The rows of a group lie close to one hidden flat surface of 12 dimensions, which passes through zero. Surfaces can cross.
(in the rows, 128 means zero)
Known rows, each followed by its group:
[100  81 154 151 150 103  92 133 154 126  82 165 159 124  97  98 140 150
 177 124]	N
[160 170 122 162 133 156 127 168 126 156 119 161 140 125 114 200 138 124
 155 134]	Y
[110 120  91 140 123  63 123 127  86 115  96 122 126 135 148  60 171 159
 146 164]	N
[ 79  73 126  78 127 160 110 128 158 101 152  97 167 136 157 106 147 128
 176 130]	U
[118 135 118 152 134 171 161 131 119  80 119  74 116 128 136 133 166 128
  78 155]	Y
[ 85 138 123  18 123 128 131  96 177 133 147 132 149 110 123  95 108 113
 158  72]	T
[142  93 157 162 137 132 116 167 152 130 139 113 143 139 140 165 164  64
 150 155]	T
[161 150  97 131 116 178 102  84 139  59 149 110 108 150 103 127  72 117
  86 180]	N
[106 199  88 172 141  61 163 120 121 122 149 120 116 121 143  90 125 130
 125 144]	U
[130  71 142 134 128  88 113  79 143  93  96 146 113 117 149 136 111  77
  96 146]	U
[144 181 131 169 139 141 108 198 132 168 202  92 147 172 105 109 115 179
 128 111]	T
[124 141 124 126 137 168 119 120 146 167 142 131  99  98 127 198 116  97
 111 119]	N
[124 182 112 117 101 160 149 120 125 118 149  84 120 105 133 136 152 117
 140 143]	N
[ 98 139 109 154 155 102 164 106 150  81 108 177 158 123 139 133 105  98
 164 156]	V
[ 87 109 108 101 129 148 147 157 142 193 169 149 141 145  88 113 129 147
 178  96]	T
[159  94 168 168 141 117  47 160 108 180 143 107 109 111 148 129 142 128
 122 180]	T
[162  82 123 118 104 137 124 181  84 141  60 146 143 142 111 151 162 161
 110 106]	V
[168 147 116  78 122 188 181 154 124  98 117 140 141 167  81 127 135 128
 103 122]	U
[ 87  71 101 130 151  68 132 127 125 116 106 154 140 154 131  80 146 140
 126 128]	N
[ 90 137 120 168 151 204 139 105 147 147 222 126 116 125 137 154  99 119
 174 167]	V
[204 151 195 127 158 169 103 122 154  77 113 168 135 182 141 169 134 100
 148 132]	U
[131 198 170 177 159 122 156 148 124 128 154 118 149 100 158 105  93 172
 126 127]	T
[120 122  87 157 121 200 116 169  83  98 115  96 163 128 161 162 147 185
 142 172]	Y
[101 130 116 158 120 110 113 114 125 135 145  95 105 111 126 112 152 127
 126 144]	G
[154  91 133  75  89 136 114 157 116 131  85 127 152  99 113 136  93 124
  87 100]	U
[ 98 163 124  30 125 166 118  73 161  96 158  84 125  94 160  94 127 129
 128 118]	T
[117 178 120 159 119 128 130  95 152 113 157 115  92 147  99 136 114 128
 121 107]	U
[117 131 142 224 195 143 149 185 131 141 106 143 146 116 136 158 154 137
 103 162]	G
[109 101 101 101 110 169 148 171 114 140 112  98 142 141  59  98 161 161
 104 112]	G
[180 121 185 120 110 115  63 128 163 122 122  93 117 112 126 142 127  73
  87 134]	U
[ 81 144  79 120 167  76 174  96 120 106 142 166 131 179 182 114 119 158
 137  92]	U
[125 142 145 139 185 152 118 116 153 116 194 127 132 129 137  58 115 110
 154 219]	N
[139 163 145 122 114 129 143 135 113 180 154  97 104  91 131 122 161 115
 142 134]	G
[103  75 110 147  76  89 121 154 107 146 148  79 137 112 151 137 111 135
  94 111]	G
[145 187 161 165 142 183 134 155 160 121 169  89 137 103 116 146 121 113
 125 154]	G
[128  90 124  69  77  98  94  88 137 140 144 114 106 134  88  91 108 114
 131  92]	G
[137 149 100 181 111 155 129 157 116 111  99 109 123 154  80 163 171 151
 125 134]	U
[112 176 141 115 135 158 158 136 154 155 195 129 144 126 156 139 148  98
 205 127]	Y
[133 136 141 133 167  66 154  64 151 100 105 186  99 135 162 146 115  70
 123 124]	V
[137 137 140 105 147 180 111 124 122 112  70 125 103 133 138 178 185 161
 100  99]	T
[ 89  71 131 136  98 172 127 111 138  98 116 101 121 135  87 120 166 144
 150 129]	N
[125  71 186 146 117 158 115 150 125 142 128 102 136 123 137 148 160 129
 140 114]	Y
[154 117 141  87 129 220 149  79 117  97 110 170  91 139  95 137  87 143
 102 138]	N
[179 162 206 122 120 173 140 107 133 114 146 127 102 125  92 107  78 148
 102 120]	N
[139  97 140 111 154  89 126 109 103 173 172 158  95 132 132  53  66 136
  99 162]	U
[172 119 101 122  75 179 163 113  99  87  89 153 112 157  85 197 119 107
 115 119]	Y
[203 148 149  82 100 165 125 197 116 173 128 153 159 148  62 115  86 152
 123 104]	T
[102 145  80 135 100 152 197  68  97  84 130 152 113 150 127 136 124 148
 170 132]	U
[125 142 117 128 104 167 130 147 122 147 139  96 124  96 108 136 149 124
 135 153]	Y
[149 134 122 140 114 157 150 179 102 160 142  90 121 133 139 162 171 109
 112 133]	N
[157  96 159 131  54 135 148 110  66 179  94 149  92  78 100 156 133 109
 156 119]	G
[135 140 118 174 122 137 100 123 101 188 163 133  80  86 113 144 115 111
 123 191]	Y
[142  96 124 183 115 168 156 168 110  73 102 139 176 192  94 139  90 182
 116 100]	T
[ 87 113 115 180 177  87 134 154 142 123  85 142 156 108 128 117 175 113
 135 164]	U
[117 106 120 146 124 144 164 100 101 111  90 170 122 133 172 207 146 109
 155 118]	Y
[109  99 112  77 170  66 101 113 110 186 108 176 105 141 153  94 143 164
 121  94]	G
[168 113 127 116 139 175 166 132 133  88 106 135 114 186  71 108 174  87
 115 169]	V
[176 173 197 146 132 112 111 126 140 190 144 159 108  75 108 137  89  98
 132 121]	G
[169 142 139 108 102 117 148 123  68 140 159 117 102 137 186 126 150 129
 148 146]	V
[139 114  97 149  99  71 100 157 113 148 113 104 120 165 125 163 178 131
 121  85]	T
[106 113 136  99 172  84 146 121 151 163 112 178 118 135 133 118 163 102
 143 104]	G
[148 123 162 109 155 209  92 147 131 165 142 102 107 113 152 164 191 127
 139 154]	T
[136 130  65 110  76 183 185 181  86 135 176 115 179 161 131 166 102 130
 155 128]	V
[140 113 121 134  78 127 117 120 124 100 162  78 124 139 154 148 129  93
 137 150]	G
[140 130 136 157 159 133 125 102 116 135 146 152 104 108 163 138 112  99
 130 194]	T
[ 79 121  72 167 156 122 126  93 124 118 137 174 141 140 179 177 122 127
 183 147]	Y
[ 92  91  78 168 119  94 135 171 129 134 112  95 144 127 117 144 178 102
 120 148]	V
[178 217 114 156 124 156 147 141 134  93 154 102 115 157  94 133 115 126
 101 144]	V
[135 175 119 178 173 170 125 145 152 108 146 166 155 156 147 193 103 140
 159 130]	Y
[ 93 139 110  68 149 114 137 105 140 175 166 119 105 107 137  78 110 139
 104 114]	N
[145 116 107 146 142 105  66 165 117 161 160  77  88 166 145 133 174 142
  65 143]	G
[ 87 114 118 115 148 119 117 101 157 109 151 122 143 122 179 139  82 130
 114  96]	G
[ 71 159 108 152 116 196 139  95 139  94 168  47  98 131 120 130 184 161
 138 139]	V
[124 157 151 143 196 168 181 107 111 163 185 162  89 147 152 106 162 112
 177 180]	U
[181 178 126 136 105 118 153 148 104 118 130 118 137 119 144 137 123  93
 132 155]	V
[165 169 157 109 132 204 174 120 144  99 180 118 114 161 120 125 122 107
 124 124]	Y
[139 170 165 119 165 148 133 170 171 163 138 132 128 111  71 107 136 106
 118 128]	T
[137 146 160 133 164  95 166 157 126 174 150 158 128 127 169 145 127 101
 112 100]	N
[132 109 137 156 145 168  98  96 155  80 123 153 139 140  89 101  87 127
 143 177]	V
[154 170 135 102 123  80 140 160 137 131  76 176 176 131 143 152 140 127
 159  63]	Y
[177  91 161 131 126 148 142 141  95 123 156 145 132 168 164 129  97 121
 110 146]	N
[ 72 116 133 156 158 142 129 129 140 163 137 141 136  83 151 165 134 129
 162 130]	V
[149  92 190 146 199 131 152  97  93 169 128 180  62 128 169 122 151 117
 110 169]	Y
[192 131 142  63  77 120 120 157  75 122 102  87 138 136 134  77 162 148
 125 131]	V

New rows. What belongs after each?
[156 106 114  59  89 120 153 127  98 180 114 180 117 114 115 139 129  86
 163 131]	T
[149 128 142  82  87 117 128 121 100 170 145 120 102 107 160 159 108 108
 117  91]	G
[168 192  92  93  96 188 194 145 118  51  89 119 160 157 123 171 107 152
  67  94]	G
[154 115 114 144 149 181 175 186 117 137 110 172 148 155  85 170 143 116
 137 151]	V
[111  88 117  69 112 166 136 113 127 116 145  99 121 180 184 186 163 138
 131  65]	U
[119 174  89  66 113 167 207  88 111 101 115 141 130  91 156 147 119 117
 133 132]	Y
[168 175 121 131 104 139 146 128 121 118  72 166 132 111  71 160  85 147
  95  95]	U
[123 100 193 119 183 175  85 150 167 175 159 138 144 105 147 132 125 124
 164 145]	T
[ 96 144 107 122 142 122 179 125 168 115 117 101 111  94  85 117 156  68
  73 139]	U
[132  78 161 182 132 134  89 166 138 129  89 122 140 132 118 170 150 147
 118 108]	Y
[152  63 138 116 109  72 103 134  69 185  85 185 114 135 125 104 142 139
 166 130]	G
[ 74 117 168 118 127 186  88  48 158 134 149 106  90  52 174 169 127 132
 164 129]	V
[ 87 104  88 152 144  83 150 143  98 189 145  97  83 123 152 134 175 120
  74 125]	U
[160 115 154 135  98 152 139 159 101  74  75 109 168 135 174 174 136 163
 108  87]	Y
[ 87 131  70 187 122 109 157 105 104 153 150  92  57 134 111 149 173 126
  86 133]	U
[ 84  82 105  95 150 131 176 136 118 174 100 154 117 113 149 160 154 125
  92  89]	U
[100 155  89 184 106 120 105 104 118 102  90  77  96 103 105 134 203 133
 134 169]	N
[123 110  88  79 103 150 141  76 153 120 138 168 110 150  57 116  83  92
 132 128]	Y
[192 142 134 115 129 138 135 166  82 152 179 141 115 189 115  80 107 158
 122 140]	V
[113 163 113 132 184 181  88  91 135 160 169 148  77 129 128 127 112 167
 116 171]	T
[135 171 103 136  95  92 227 139  93  90  72 143 162 114 115 119 138 118
 140 109]	G
[154 169 109  80  89 119 119 124 126 131 178 121 145 144 112  90  81 126
 152 117]	Y
[129 152 139 163  90  90 131 124  97 159 109 126 125  71  87  89 108 159
 136 137]	G
[146 107  78  90 101  92 143 104  88 106 104 160 119 167 143 104 135 134
 143 130]	Y
[181 143  72 137 120  80 151 104  85 119  90 206  88 189 116 158 146  96
 142 139]	Y
[139  91 165 105 154 107 127 153 150 189 107 151 121  97 125 156 163  63
 108 120]	V
[156 125 173 122 115  85 100 156 122 151 111 111 136 103 132  98 109 144
  96 102]	Y
[113 155 159 182 141  90 135 117 113 115 140  97 122  85 196 123 145 118
 129 162]	T
[145 134  85 154 128 147 113 136 110 114  92 122 110 125  78 131 108 153
  60 169]	Y
[168 107 170 144 143 192 118 199 143 106  90 131 160 172 101 183 148 146
 115  93]	T
[ 88 122  98  71 100 149 106 105 111 133 153  92 120 118 139  96 134 185
 143 103]	T
[163  91 103 194 111 100 129 126  63 142 100 124  74 135 123 142 159 116
  78 183]	U
[118 105 146 115 180 121 150 183 176 179 117 172 149 107  98 144 139  57
 134 131]	V
[133  80 106  97  67 158 150 140 110  90  97  89 143 135 103 130 169 103
 138 148]	T
[ 96 162 140 136 145 126 108 118 203 118 167 100 126 117  83  92 118 111
 125 111]	U
[100 147 101 164  99 143 116  91 148  61 113 110 152  86 136 164 100 113
 144 147]	V
[110 149 130 145 176  78 120 121 133 178 168 147  96 134 132  92  95 146
 111 108]	U
[112 114 119 167 103 108 178 125  70 112 126 141 152 118 151 108  96 165
 152 138]	T
[ 98 130  98 162 149  95 133  95 107 126 132 171 113 164 188 175 110 154
 145  98]	T
[148 198 177 107 142 115 103 147 131 169 132 103 106 102 129 111 137 169
  98  82]	V
[ 85 109  98  51 140 142 138 111 122 132 127 137 142 108 128  66 121 155
 136 148]	Y
[ 61 108  80  81 126 148 174  91 159  93 140 112 115 170 124 138 139 132
  98  76]	U
[131 142 143 192 107 151 156 112 117 122 142  90  89 107 145 198 156  90
 114 146]	Y
[122 103 135 108 114 160 136 111 163  98 127  86 101 122  72 118 149  56
  82 158]	U
[ 83  96 147 151 194 150 138  91 139 137 130 137  94 104 143 123 129 132
 105 159]	Y
[ 48 103  99  95  80 126 129 104 123 143 184  78 146  72 172 117 127 121
 198 135]	Y
[147 141  89 117 122 127 126 134 104  95 112  94 122 142 106  87 125 156
  61 162]	Y
[ 73 130 108  91 135 157  86 119 184 168 144 172 167  71  86 132  41 137
 172 106]	Y
[143 122 119 134 130 129 111  95 131  93 153 119 103 161 184 166 157  90
 147 153]	G
[109 203 150 125 166 122 146 125 167 119 157 131 153  89 151 122  76 133
 124 112]	G
[ 97  68  91 159  72 115 137 164 128  98 197  83 179 181 133 110 106 115
 171 134]	T
[170 204  96 109 113  89 131 116  96 132 134 122 110 109 164 142 101 124
  91 133]	N
[106 100 133  64 199 136 162 122 145 180 197 152 102 162 144  60 116 113
 101 131]	U
[ 79  59 163 123 143 141  71  61 157 153 128 140  81  99 141 160 118 126
 117 104]	V
[ 97 113 120 211 133 117 113  75  89 123 135 157 105 132 169 143 137 153
 209 170]	U
[185  93 152 175 126 131  74 115 116  75 115 131 124 177 150 138 145 118
 148 188]	U
[150 141 144 116 132 146  84 146 105 167 124 116 112 119 123 118 139 178
 116 125]	T
[120 156  99 145 108  11 142 131 137 105 116 117 164  86 178 135 107  71
 136 125]	V
[118 162 132 162 140 114 145 154 167 107 136 103 147 135  80  96 145 107
 134 143]	G
[178 124 142 154 123 170 112 194 119 127 134 112 147 193 108 153 185 135
 165 133]	Y
[140 149 113 175 101  71 150 129 111  99 115 111 138 119 143 140 111 114
 107 126]	G
[154 141 151 120 105 149 142 157 116 124 138  55 112 124 107  83 167 134
  74 150]	Y
[124 103 171 154 163 167 116 172 137 191  94 137 120  86  92 154 177 126
 120 135]	Y
[170 175 122  91 117  65  67 129 152 149 146 106  99 128 147 140 132  79
 109 114]	T
[127  79 137 113 200 130 133 107 168 119 124 183  91 187  82 106 113 100
  64 129]	U
[117 122 120 125 124 164 151 149 108 166 139 152 137 130  81 101 105 158
 153 139]	T
[149 123 149 155 143 142 110  77 108 104  88 162  90 135 140 153 132 145
 122 142]	V
[135 213 116 116 138 199 173 148 116 141 115 100 109  99  99 144 168 167
  93 130]	G
[117  95 138 106  85 130  83 103 114 120 125 122 146 105 129  94  92 173
 176 125]	N
[147 131  67 169 126 121 108 116  62 152 118 146  85 112 135 147 116 136
 105 208]	Y
[187 119 168 123 113  89  84  79 103 125 149 128  75 139 198 160 104  91
 105 127]	U
[155 154 149 145 149 126  85 100 133 137 141 142  84 139 122 113 178 110
 172 181]	G
[114 128 156 142 134 150 130 110 181  73 134 100 137 141 117 140 107 127
  90  90]	Y
[111 109 103 115 139 137  95 107 129  87 127 135 148 124 157 105  52 180
 100 131]	Y
[165  67 134  84 104 154 121 119 104 116  96 153 132 140 121 136  94 126
 103 132]	U
[123 156 127 135 115 176 164  87  92  79  92 136 123 117 166 151 165 158
 170 153]	V
[101 120 131 122 147 106 136 152 142 140 181  56 127 108 186  95 195  79
 136 183]	U
[163 158 140 108 133 130 105 155 165 146 102 109 105 133 106 171 197  67
 102 113]	T
[136 209 135 133 149  67 162 175 169 147 159 102 141 123  98  92 159  85
 114 110]	G
[147 129 164 139 162 125 102 113 143 132 100 195 148  95 129 142  65 122
 144 143]	V
[114 116  85 160  99  93 152 153 108 132 108 116 127 164 105 150 174 124
 137  95]	T
